The rows are grouped in 4 different ways at once. Each group adds its own fixed numbers to the row, and there is some noise. The rows also spread widely along 15 directions, which tell nothing about the answers.
In the rows, 128 means zero.
Some rows, each with its group in each grouping after it:
[124 115 136 110 141 148 120 133 131 169 103 126 161 129 183 125 158 142
 133  92 131 134 133 112 115 127 173 158 120 180 121 129 129  85 153 147
 132 161 144 100 172 137 157 117 171] : Q_261 Q_372 Q_265 Q_102
[126 158 103 117 119 166 186 117 115 177 118 136 109 177 151 155  95  97
 144 170 155 125 129 160 140 144 135 134 145 119 107 125 100 158 107 152
 117 112 107 166  96 162 117  84 144] : Q_797 Q_838 Q_806 Q_362
[118 139 102 155  87 152 124 148 122 123 118 141  96 174 164 128 143  90
  86 177 117 111 157 186 124 145 126 187 122 147 156 140  98 133 128 164
 149  95 147 112 117  93 121  81 128] : Q_46 Q_738 Q_265 Q_67
[130 152 139 159 189  83 172 107 117 125 148 147 134  82 100 108 132 128
 153 108 105 182 161 150  68 157 115 103 133  94 110 117 131 137 103 128
 121 156  97 178 149 144 155 184  98] : Q_797 Q_395 Q_806 Q_102
[ 99 107 139 110 118 125 113  63 148 141 116  89  51 165  89 123 107 161
 133 146 138 120 100 148 100  96  87 124 137 132 104  90 131 158  91 159
 161  65 129 104 138 172  62 124 127] : Q_261 Q_372 Q_15 Q_67
[164 166 158 170 149 100 135 113 102 140 129 102 105  83 107 112  95 135
 139 100  89 145 116 146 163 114 126  97 107  96 103 108 131 117 128  91
 167 116  77 141 104 114 109 135  64] : Q_46 Q_738 Q_15 Q_362
[139 155 134 152 138 114 132  91 101 155  90 103 155 176 160 135 113 106
  78 140 127 165 132 188 143 166 114 183 107  98 137 117 114 122 125 145
 167 143 135 159 195  78 151  94  65] : Q_46 Q_165 Q_265 Q_362
[127 148 120 106 109 179 145 180  97 104 138 118 127  99 174 136 160 107
 113 116 105 132 146 133 173 132 153 111 133 153 140 175 155 105 143 156
 129 170 127 107  95 108 155 101 134] : Q_46 Q_838 Q_806 Q_102
[145 107 172 139 137 118 103  93 157 188 127 125 133 131 124 122 115 171
 193 100 135 102 108 102 117  94 136 159 111 154 132 100  95 119 167  74
 110 123 113 107 152 141  87 125 169] : Q_261 Q_834 Q_265 Q_67
[105 117 126  91 133 193 190 157 125 191 139 129 175 161 199 146 103 100
 147  96 165 152  95 132 179 186 121 139 172 131 119 158 143 136 134 166
 101 145 105 164 111 166 177 101 126] : Q_797 Q_395 Q_806 Q_67
[187  64 142  98 171 103  94 120 102 106 139 143 174 125 171 176 191 202
  60 100 114 171 104 150 109 124 150 121 146 150 154 124 177  75 216 118
 156 218 172 117 206  96 144  79 118] : Q_261 Q_165 Q_265 Q_362
[149  96 130 127 164 138 142 139 118 151 131 133 127 101 133 163 142 176
 101  99 117 138  95 109 155 129 151  76 136 144  89  57 174 139 154 121
 151 110 121 111 128 192  89 121 141] : Q_261 Q_834 Q_265 Q_67
[134 152 159 174 113 192 154 149 135 112 155 124 159 164 146 175 164 165
 151 110 147 117 151 107 189 161 122 181  93 173 171 143 110 140 165 113
  53 177 116 122 175 101 141 102 151] : Q_261 Q_834 Q_265 Q_102
[110 158 162 159 111 160 125 105 143 115 103 104  75 176 147 118 135 150
 163 126 116 110 151 159 126 107 117 198 123 187 154 163  92 110 133 172
 122 168 101  75 171 120 106  99 165] : Q_46 Q_834 Q_15 Q_362
[138 157 179 134 118 122 101  84 123 167 101  47 118  99 124 105  93 124
 150 121 112 123 117 120 156  77 163 133  82 142  94 127 127  90 147  82
 182 162 111  82 165 100  89  95 126] : Q_46 Q_738 Q_15 Q_67
[145 116 111  86 124 142 126 160 106 109 181 129 149 119 170 143 143 118
 109 129 126 156 126 154 134 144 117 109 148 102 158 174 136 110 155 141
 146 157 155 162  90  62 180  92  76] : Q_797 Q_738 Q_265 Q_102
[130 147 131 157 142 148 109 149 136  99 173  87  80  77 111  98 138 157
 156  79 108 140  99 117 118 118 118 115 116 183 123 100 126 116  99 197
 197 112 106  91  88 127 112 121  65] : Q_46 Q_738 Q_265 Q_67
[138 107 109  60  98 135  97 126 135 135 136 148 122 141 172 115 156 127
 170 161 137 100 153 142  49  68 169 141 149 163 148 184 100  79 170 133
 112 167 169 108 101  92 135  89 195] : Q_46 Q_838 Q_15 Q_67
[119 125 109 144 101 180 148 185 113 173 110 153 121 137 164 159 122 107
  75 131 119  98 120 126 226 140 154 109 124 118 112  78 134 156 136 100
 126  44 118 119  60 175  93 115 158] : Q_46 Q_165 Q_806 Q_67
[106 139 133 119 124  83 114  91 126 141 115  82 153  95 103  90 123  89
 128 133 128 153 144 136 105 147  96 142  82  74 123 129 129 140  97 109
 140 108 158 148 166  84 142 174 102] : Q_46 Q_834 Q_265 Q_362
[ 98 130 134 104  98 191 163 128 122 160 144  78 132 166 158 142 103  95
 133 150 162 129 110 136 178 164 113 153 122 141 122 164 126 151 120 153
 141 144 127 129 140 122 132  68 125] : Q_261 Q_395 Q_265 Q_362
[ 47 128 140 154 128 134  94 115 159 194 121 134  88 172 163  82 105  97
 118 143 101  93 164 177 147  92 110 169 112  97 164 130  47 140 100 120
 164  66 139 120 111 126 117 162 138] : Q_46 Q_165 Q_265 Q_67
[ 95 151 155 169 109 149 150 107 122 120 147 105 118 166 116 160 130 117
  84 173 120 121 159 167 186 147 101 149  86  86 149 136 121 174 117  86
 112 121 141 141 161 102 106 122 116] : Q_46 Q_372 Q_806 Q_67
[ 93 119 126 118  93 119 162  87 132 148 135  89 139 139  79 125 115  80
 129 183 174 138 129 142  95 189  85 153  95  83 104 137 129 184  89 104
  96  83 160 168 154 119 111 141 140] : Q_261 Q_372 Q_15 Q_362
[146 147 127 133 114 143 138 108 134 109 100  93 102 127 118 105 150 139
 180 110 147 140 113 131  39 152 126 196 128 224 106 132 127 101 104 227
 143 154 109  81 169 133 120  94 147] : Q_46 Q_372 Q_265 Q_362
[ 80 114 142 119 131 141 100  99 149 159 153 105 160 181 150 162 153 147
  88 165 157 133 153 135 156 113 143 146  72 109 161 113  88 147 138  82
 129 153 202 140 200 100 130 114 139] : Q_261 Q_165 Q_806 Q_362
[185 142  91  83  75 148 140 132 121  65 158 136 129 152  95 166 160 165
 181 151 180 125 128 106  78 142  89 130 129 149 149 127 137 149 138 152
  49 113 139 155 105  86 134  98 124] : Q_261 Q_834 Q_265 Q_102
[131 138 131 168 177 113 121 114 116 146 158 132 121 122 130 133 140 148
 105 131 105 150 146 151 121 123 143 112 103 116 135  83  98 131 119 122
 173 130 142 154 140 117 124 127  77] : Q_261 Q_838 Q_265 Q_102
[ 80 139 129 104 114 153 173 107 130 161 150  40 112  79  92 107  97  70
 145 163 156 144 112 117 111 164 128 111  97 137  57 134 152 161  84 149
 171 130 128 117 141 149  99 109 138] : Q_261 Q_738 Q_265 Q_67
[177 142 115  84 131 139 145 116 101 101 157 107 159 121 124 171 140 166
 128 118 146 152 108 120 150 123 113  74 131 109 121 117 171 127 142 127
 113 157 131 162 125 101 147 109  74] : Q_46 Q_838 Q_265 Q_67
[140 110 128 107 118  93 104 100 115 146  64 126  91 125 139  85 119 106
 132 131 107 134 124 165  59 114 129 163 154 140 115 139 124  93 134 151
 161 113 122  99 135 129 111 119 163] : Q_797 Q_165 Q_15 Q_362
[132 130 136 125 104 155 150 134 112 135 102 100 168 126 122 163 146 138
 109 112 151 130 120  92 194 156 132 122  86 123 105 105 167 143 131  88
  78 104 139 126 158 138 130 141 156] : Q_261 Q_372 Q_15 Q_362
[145 114 140 157 136  89  79 133 119 127 127 184 147 135 148 133 160 154
  92 115  78 110 180 147 165  81 123 121 105  67 185 117 105 114 171  36
 106  95 147 142 130  79 144 180 121] : Q_46 Q_395 Q_265 Q_102
[135  62 181 111 165  71 112  70 141 161 154  91 147  64  96 134 128 153
 107 122 118 153  97 134  92 119 133 104 124 108  93 115 176 119 178  59
 164 172 141 110 196 147  67 126 147] : Q_46 Q_738 Q_806 Q_67
[142 104 125 100 145  91 122  99 145 183 104 128 131  96 124 106 123 131
 170 112 141 139 106 119  47 119 155 137 134 147  88  92 127 111 134 137
 147 115 131 120 136 168  98 132 168] : Q_46 Q_834 Q_806 Q_362

New rows, each followed by its group in each grouping:
[186 120  96  86  70 131  89 111 140 119  96 117 155 166 130 146 157 157
 162 117 193 132  89 100  76 129 124 191 122 194 141  99 130 105 145 173
  92 101 156 113 152  98 130  79 131] : Q_46 Q_738 Q_806 Q_362
[ 71 156 132 115 122 141 178  90 148 178 123 102  95 133 104 109  90  99
 169 154 143 107 150 141 126 122 105 115 112  89  81 133 103 170  71 126
 118  84 101 145 117 174 105 171 168] : Q_46 Q_372 Q_265 Q_362
[103 110 141 101  86 136 107  78 149 151 133 110 115 199 132 127 107 117
 156 182 162 111 134 157  97 110  93 180 128 114 156 163  86 141 136 106
 108 124 155 133 153  91 113  94 153] : Q_797 Q_395 Q_15 Q_67
[116 131 132  92 136 137 142 149 138 137 203 108 161  68 124 112 143 122
 193 126 144 131 144  91 105 126 147  90  92 119 127 165 110 131 136  89
 110 170 156 152  99  95 154 144 147] : Q_261 Q_834 Q_265 Q_362
[147 116 149 101 135 131 109 136 110 125 112  85 173  99 168 120 143 140
 117  54 114 163  92 116 170 146 110 133 130 138 138 143 187  89 154 152
 144 160 131 107 160  95 168 128  83] : Q_46 Q_834 Q_265 Q_67
[116 152 127 148 116 151 120 161 127 127 102 158  80 129 170  95 170 117
 155 133  84  91 185 144  92  88 181 165 114 192 145 159  89  90 137 145
 131 140 127  71 112 126 135 123 206] : Q_261 Q_372 Q_265 Q_67
[182 140 111 154 129 112 115 128 120  74 156 165 105 135 111 127 174 172
 167 125 124 138 143 145  46 121 117 145 133 169 166 117 105 114 136 156
  92 132 136 145 108  94 137 118  99] : Q_261 Q_838 Q_15 Q_67
[126 139 129 143 108 167 145 114 118  66 149 118  80 182 137 176 164 145
  87 197 127 129 167 187 107 135 120 169 133 167 155 165 120 134 152 168
 137 196 137  97 182  93 106  49 153] : Q_797 Q_738 Q_265 Q_102
[158 169 143 115 134 118 141  80 127 136 109  81 127 137 110 114  93 154
 191  77 149 154  91 127 128 135  72 138 130 121 117 114 135 129 101 171
 125 121  79 154 147 118 142 139  60] : Q_46 Q_834 Q_265 Q_362
[160 107 119 145 128  98  45 171 116  79  94 171 180 117 179 105 220 165
  92  48  89 149 154 117 128 111 133 161 112 153 201 123 145  59 166 128
 102 119 180 100 153  62 203 180 101] : Q_46 Q_395 Q_15 Q_67
[122 119 127 123 147  96 118  85 140 129 107 112 173 118  92 140 153 170
 101  97 152 153 125 108 125 138  93 113  97  98 113  57 159 146 108 113
 102  94 148 143 200 143 129 198 117] : Q_46 Q_165 Q_265 Q_67
[108 113 114  74 117 154 173  98 129 151 148  98 157 173 149 130 111  98
 148 132 184 165  98 160 102 197  60 162 167 121 136 173 142 151 105 204
 101 141 135 183 150 118 175 104  83] : Q_261 Q_838 Q_265 Q_67
[155 147 111 116 140 141 139 133 109 171  88 130 163 109 143 158 131 151
 114  97 135 126 129  88 184 105 175  72 108 116  79  56 154 117 135  98
 111  94 121 137 118 167 123 151 145] : Q_46 Q_838 Q_15 Q_102
[ 68 140 132 110 155 135 141 137 140 114 187  90 100  50 120  88 154 109
 155 145 103 136 169 131  68 109 155  85 100 139 104 163 127 123 105 148
 178 186 153 100 125 127 124 149 162] : Q_46 Q_834 Q_265 Q_67
[122  77 161 132 175 115 134 103 157 208 189 139 201 145 135 174 119 175
 131 113 166 136 106 112 167 148 116 117 102  73 138  84 105 165 166  36
  95 123 156 191 163 142 119 144 122] : Q_261 Q_834 Q_265 Q_362
[144 119 126 165  92 166  95 175 115 169  96 144 156 160 209 121 150  88
  97 117 116 106 126 146 165 155 159 225 114 180 175 139  95  92 166 140
 142 108 153  95 120  83 143  69 139] : Q_46 Q_838 Q_265 Q_67
[132  87 108 109 130 125 114 137 141 130 159 195 139 174 161 160 169 166
 111 146 134 117 150 165  92 111 124 132 147 106 167 130 106 125 162 107
  86 107 174 160 104 116 140 133 147] : Q_46 Q_372 Q_15 Q_67
[ 81  81 138 114  88 159 126 158 166 171 168  94 153  62  97 103 138  96
 180 118 167 100 110  54 115 172 123 145  88 157 110 130 123 162 124  92
  92  79 151  99 103 149  93 154 208] : Q_261 Q_834 Q_265 Q_102
[101  75 149 118 133 106  63 134 133 194 160 136 122 105 169 104 126 101
  96 143  83 104 132 151 152  73 157 117 116  88 162 138  94 114 164  47
 185 100 179 115  83 102  98 126 137] : Q_46 Q_838 Q_806 Q_67
[114 123  74  84 137  93  80 117 129 130 102 159 138 152 140 128 170 157
  88 118 136 148 149 125 115  83 124  82 114  86 146  53 126 134  97 137
 119  50 192 161 125 133 163 195  99] : Q_261 Q_165 Q_806 Q_67
[157 119 126 100  66 147 107 111 129  97 145 129  88 166 113 148 138 152
 160 171 144  86 127 140 110  88 101 143 139 142 160 154 113 132 154 110
  83 110 136 114  94  92  87  87 153] : Q_46 Q_838 Q_15 Q_67
[159  88 107  94 146 109 103 101 113 186  51 137 170 148 180 148 148 135
  76 106 140 158  96 131 112 129 169 148 148 154 105  69 166  92 156 152
 153 121 164 114 186 161 131 102 149] : Q_797 Q_838 Q_806 Q_67
[106 106  88  53  86 169 148 147 131 126 135 150  83 151 136 136 131 130
 141 147 147  94 127 133 129 105  97  88 169 122 127 144 140 155 121 152
  89  70 124 127  57 166 120 136 175] : Q_261 Q_165 Q_265 Q_67
[162  97 162 174 146 108  96 158 122 182  94 124 153  47 139  99 143 138
 135  54  94 124  93  86 127 134 187 149  97 178  90  78 138  80 161  85
 163  97 119  72 119 154  94 140 166] : Q_46 Q_372 Q_15 Q_362
[132 191 119 129 117 141 156 138  92  90  82  99  83  95 121  99 134 110
 140  99  91 141 154 128 156 131 112 104 120 135 110 133 168 125  93 178
 133 113  84 108 117 130 147 157 110] : Q_261 Q_834 Q_265 Q_102
[138 128 135 184 183 166 182 156 125 135 186 145 136 122 118 187 142 196
 113  88 136 152 101 116 176 169 131  78 122 134  99  49 147 167 122 132
 116 106 106 163 108 195 114 135  89] : Q_261 Q_372 Q_15 Q_67
[120 142 134 176 151 137 122 168 137 102 176 146 144 103 145 123 174 154
 125  94 107 140 160 134 135 132 136 128 102 141 161 127 108 112 139 126
 114 141 142 134 116 100 159 160 105] : Q_46 Q_738 Q_15 Q_67
[161 144 129 127 142 177 136 128 118 102 136 160 103 195 159 213 154 231
 109 138 129 110 144 139 182  63 157  89 138 151 140  90 123 119 177 110
  99 170 118 117 139 148 106  82 159] : Q_797 Q_165 Q_15 Q_67
[121 122 156 144 115 110 132 104 133 171  98 119 106 147 136  75  92  88
 171 104 117 128 112 166 115 163  66 202 146 117 152 161 105 135 119 148
 122  87  90 139 128 116 130 137 111] : Q_261 Q_834 Q_265 Q_362
[161 160 130 125 134 165 153 139 102 108 110 126 150 143 147 180 158 185
 123 100 134 134 143  95 204 101 161  83 104 144 115 100 159 116 152 104
  85 161 116 123 158 141 146 124 140] : Q_261 Q_395 Q_15 Q_362
[ 92 130 114 106 114 138 141 105 145 162 182  73 148 118  89 118 108 101
 165 164 186 142 115 101  99 158 109 119  79 106 102 106 103 176  79 120
 140  96 163 166 129 115 122 125 100] : Q_261 Q_395 Q_265 Q_362
[ 81 146 143 135 123 138  86 131 145 164 137 124  86 148 170  86 119 112
 143 120  90 106 156 158 146  81 128 152 115 115 170 150  62 115 106 132
 168  90 137 121  81 101 137 141 109] : Q_46 Q_372 Q_806 Q_102
[102 139  78  87 132 108 139 101 126 149 109 118  99 121 104 119 125 114
 111 163 138 135 140 140  84 110 128  77 113  83  72  69 131 159  61 155
 168  46 155 148 106 167 112 166 129] : Q_46 Q_372 Q_265 Q_362
[ 88  98 122 162 153 120 104 168 113 173 114 143 147  97 175 103 152  83
  45 119  85 139 147 151 151 152 158 139 105 106 134  99 121 122 131 108
 187  90 171 116 125 125 140 153 138] : Q_797 Q_165 Q_265 Q_67
[173 160 159 179 170 104 130 124 109  95 103 173 105 136 155 132 152 183
 129  63  63 148 156 172 152 110 105 138 155 125 173 127 134  96 159 141
 108 156  72 132 144 121 148 157  89] : Q_46 Q_834 Q_806 Q_102
[198 131 170  83 112 130 205 101  92 124 103 111 138 105 118 141  99 128
 187  95 139 149  89 140 128 168  93 134 182 137 104 200 196 112 183 116
  58 202  39 142 148 139 125  96 154] : Q_261 Q_165 Q_806 Q_362
[124 115 149 176 152 118 146 127 157 110 172 169 107 124 106 122 152 172
 177 105 122 124 147 148  78 143  88 154 140 137 157 133  96 142 134 128
  74 126 105 142 122 147 112 170 151] : Q_46 Q_834 Q_15 Q_362
[142 173  99  84  82 169 160 122  84 133  66  87 146 154 158 166 131  91
  86 163 148 134 137 130 195 132 159 117 104 126  96 127 169 128 124 141
 122 141 140 121 154 119 134  81 145] : Q_46 Q_838 Q_806 Q_362
[147 133 146 154 160 140 128 118 121 187  85 133 167 142 188 150 149 142
  99 126 121 134 152 140 109 125 217 179 102 184 104  99 107  76 184 119
 165 205 135  94 214 130 118  70 187] : Q_46 Q_165 Q_265 Q_102
[134 120 107  78 133 152 128 134 120 135  72 123 128 138 171 137 149 162
 109  56 129 149  88 118 153 121 126 111 165 163 104  93 190 102 115 213
 137  95 117  99 129 185 150 142 117] : Q_46 Q_372 Q_806 Q_67
[ 80  93 135  83 126 114 158  88 137 168 191  76 132 110  92 119  87  83
 139 178 168 155 105 148  97 174  80 101 121  54 101 149 133 185 102 102
 140 108 163 187 118 121 108 129 104] : Q_261 Q_834 Q_15 Q_362
[151 102 126  93 109 154 117 132 134 144 168 156 105 173 169 135 132 147
 173 139 136 101 119 153 109 101 116 155 161 150 181 178  82 114 168 135
 110 140 131 140  81  98 133  74 137] : Q_261 Q_838 Q_265 Q_362
[143 122 110  86 104 174 101 143 143 118 134 141 122 179 158 168 150 201
 147  96 155 106 114 102 169  84 117 113 141 150 153  97 124 120 146 153
  88  93 136 120  94 133 128 117 129] : Q_46 Q_834 Q_15 Q_102
[142 150 111 139 113  94 146 115  98 148 111 124  70  90 100  90 107  56
 131 200 100 135 157 175  29 141 166 141 116 125  89 122 105 132 114 125
 185 108 126 130  98 117  79  89 148] : Q_261 Q_165 Q_806 Q_102
[166 129  98 109 145 103 150 118 109 163  82 191 130 177 175 127 118 126
 134 108 120 145 128 180 103 141 105 144 180 100 138 114 130 121 139 164
 103  86 107 181 110 144 168 135 102] : Q_261 Q_834 Q_265 Q_67
[125 133 129 180 180 103 129 104 133  97 191 125 100 100  88 138 167 170
 116 166 111 155 163 154  42 122 149 110  89 144 114  80 101 141 110 135
 189 168 155 122 173 128  89 119 113] : Q_46 Q_395 Q_265 Q_362
[148 132 126 124 180  90 162 127 101 174  93 181 132  94 161 122 126 118
 107 109  82 149 157 173 103 121 169  91 159  90  93 112 142 101 154 109
 141 142  94 157 118 171 135 159 150] : Q_46 Q_165 Q_806 Q_102
[ 90 142 193 181 157 135 131 115 133 168 167 102 155 141 159 112 111 108
 136 111 105 150 146 159 178 145 114 171  99 101 173 171  86 130 138  81
 141 185 124 147 171  83 155 125  89] : Q_797 Q_395 Q_806 Q_67
[ 71 190 120 101 102 145 135 107 144 148 132  88  85 149 138  82 103  78
 190 164 135 118 171 152 109  93 121 139 100 108 135 171  70 141  74 158
 139 123 135 139 102 101 141 136 131] : Q_46 Q_834 Q_806 Q_362
[158 102 134  54 111 146 114  88 144 122 140  91 180 163 125 179 145 206
 153  90 193 138  75  87 145 119  88 124 126 136 131 114 162 124 147 134
  85 138 149 137 176 114 139 116 113] : Q_46 Q_372 Q_265 Q_362
[153 110  93 107  97 173 107 193 103 130 118 140 159 149 188 148 164 127
  86  90 136 136 101 116 175 164 131 148 132 154 155 111 149 112 142 172
 132  73 162 129  86 100 173  95  91] : Q_261 Q_372 Q_265 Q_102
[142 104 142  98 102 170 135 134  92 107 123 112 124 155 172 181 145 140
  61 145 111 121 122 160 210 118 125 113 150 122 141 171 184 116 184 108
 123 167 137 103 141 109 114  72 141] : Q_46 Q_838 Q_15 Q_67
[109 141 147 128 134 150 139 138 138 151 201 118  95 121 126 122  91 136
 184 138 123 114 125 136 147 102 113  91 128  92 136 142  86 150 127  91
 132 117 113 156  48 117 110 123 110] : Q_797 Q_834 Q_15 Q_67
[106 134 138 101 126 155 129  80 143 120 121 100  76 188 128 152 127 183
 142 138 145 126 131 143 129  92 103 126 140 147 129 119 128 137 124 171
 123 139 121 110 167 154  99 108 140] : Q_261 Q_834 Q_15 Q_102
[ 35 123 120  64  95 185 112 113 170 182 107  82 139 188 189 119 125 109
 122 115 170 119 128 124 187 104 112 153 121 136 142 150 117 132  97 179
 126 104 163 107 154 147 158 143 149] : Q_46 Q_738 Q_806 Q_67
[150 144 166 140 108  95 107  74 118  96  68  97 106 126 101  96 144 137
 155 108 104 132 137 143  85 118  91 190 118 156 141 153 143 101 129 134
 114 148 106  81 201  92 124 143 148] : Q_797 Q_372 Q_265 Q_67
[118 166 166 175 118 156 128 122 136 165 145  90 148 145 143 127 110 120
 155 126 129 115 137 128 179 135 131 175  74 128 146 132  84 134 139  90
 129 144 121 128 150  82 121 104 114] : Q_46 Q_834 Q_265 Q_67
[144  87 144 120 125  90  89 138 127 214  90 124 181  95 167  82 116  89
 133  58 125 145  83 112 149 152 133 171 122 120 137 120 131  95 153  97
 138  72 138 135 121 121 154 149 109] : Q_261 Q_738 Q_806 Q_362
[ 97 118 136  96 166 165 143 139 130 152 125 159 106 144 195 159 146 169
  95 109  96 118 156 155 174  74 167  81 162 129 125 134 134 104 162 136
 141 171 114 107 127 185 126 130 181] : Q_46 Q_165 Q_806 Q_102
[141 148  98 101 160 109 126 136  92 150  66 135 141 103 183 114 141 113
  84  99  90 161 151 149 128 114 170  97 134 111  94 100 163  85 128 168
 181 126 136 127 137 134 166 144 113] : Q_46 Q_834 Q_265 Q_102
[ 97  82 106 137 131 127 107 139 144 124 140 133 137 139 147 118 178 124
  93 126 139 153 124 144  72 178 107 179 126 163 154 107 131 138 120 191
 145 103 187 117 163 123 138 127 123] : Q_261 Q_834 Q_265 Q_67
[ 98 112 113  58  81 168  80 113 150 174 102 100 150 208 186 138 129 141
 128 123 175 109 110 118 160  90 124 160 119 133 146 126 109 112 125 148
 119  83 184 119 130 105 151 109 132] : Q_46 Q_372 Q_15 Q_67
[150 100 117 152 102 172 123 172 131 140 166 160 152 163 145 195 152 161
  90 137 156 109 105 120 189 155 134 143 111 136 159  79 110 160 165  90
  99  81 154 140  93 129  95  84 136] : Q_46 Q_165 Q_806 Q_362
[122  92 112  56  76 160 111 130 133 111 142 109 108 149 130 126 135 137
 156 112 161 118  93 117 128 126  69 124 167 137 155 161 147 136 123 171
  89  84 137 129  81 118 134 123 118] : Q_261 Q_838 Q_15 Q_102
[ 66 117 114  97 124 130 118 109 148 210 103 116 154 158 169 112 112  85
 108 145 152 124 147 139 156 121 131 141 102  82 123 122  91 141 105 112
 140  77 168 149 142 134 151 158 155] : Q_797 Q_738 Q_265 Q_362
[174 106 134 105 136  80  87  99 123 136 107 138 137  99 104 129 139 181
 135  85 116 125 109 106 113  88 116 100 123 101 117  72 147 111 142  87
 127  73 127 129 124 124 112 171 115] : Q_46 Q_372 Q_265 Q_102
[106 101 124  63  95 112  71 144 144 130 149  93 123  51 121  81 156 108
 167 127 122 113 132  83  87  77 156 100  95 135 129 152 126 106 130  98
 147 116 185  85  88  99 116 152 177] : Q_46 Q_834 Q_806 Q_362
[136 163 136 207 127 121 142 161  80  95 112 100 178  73 109 119 165  89
  70 103  94 167 156 115 188 204 121 142  53 111 129 101 171 143 111  96
 125 113 139 131 175  81 162 164  74] : Q_261 Q_395 Q_265 Q_67
[140 121 116 115 137 126 131 134 140 128 128 124 185  80 114 138 179 153
 159 111 160 142 146  67  69 144 163 128  89 164 101  91 140 118 140 114
  85 155 159 117 174 132 139 154 196] : Q_797 Q_834 Q_265 Q_102
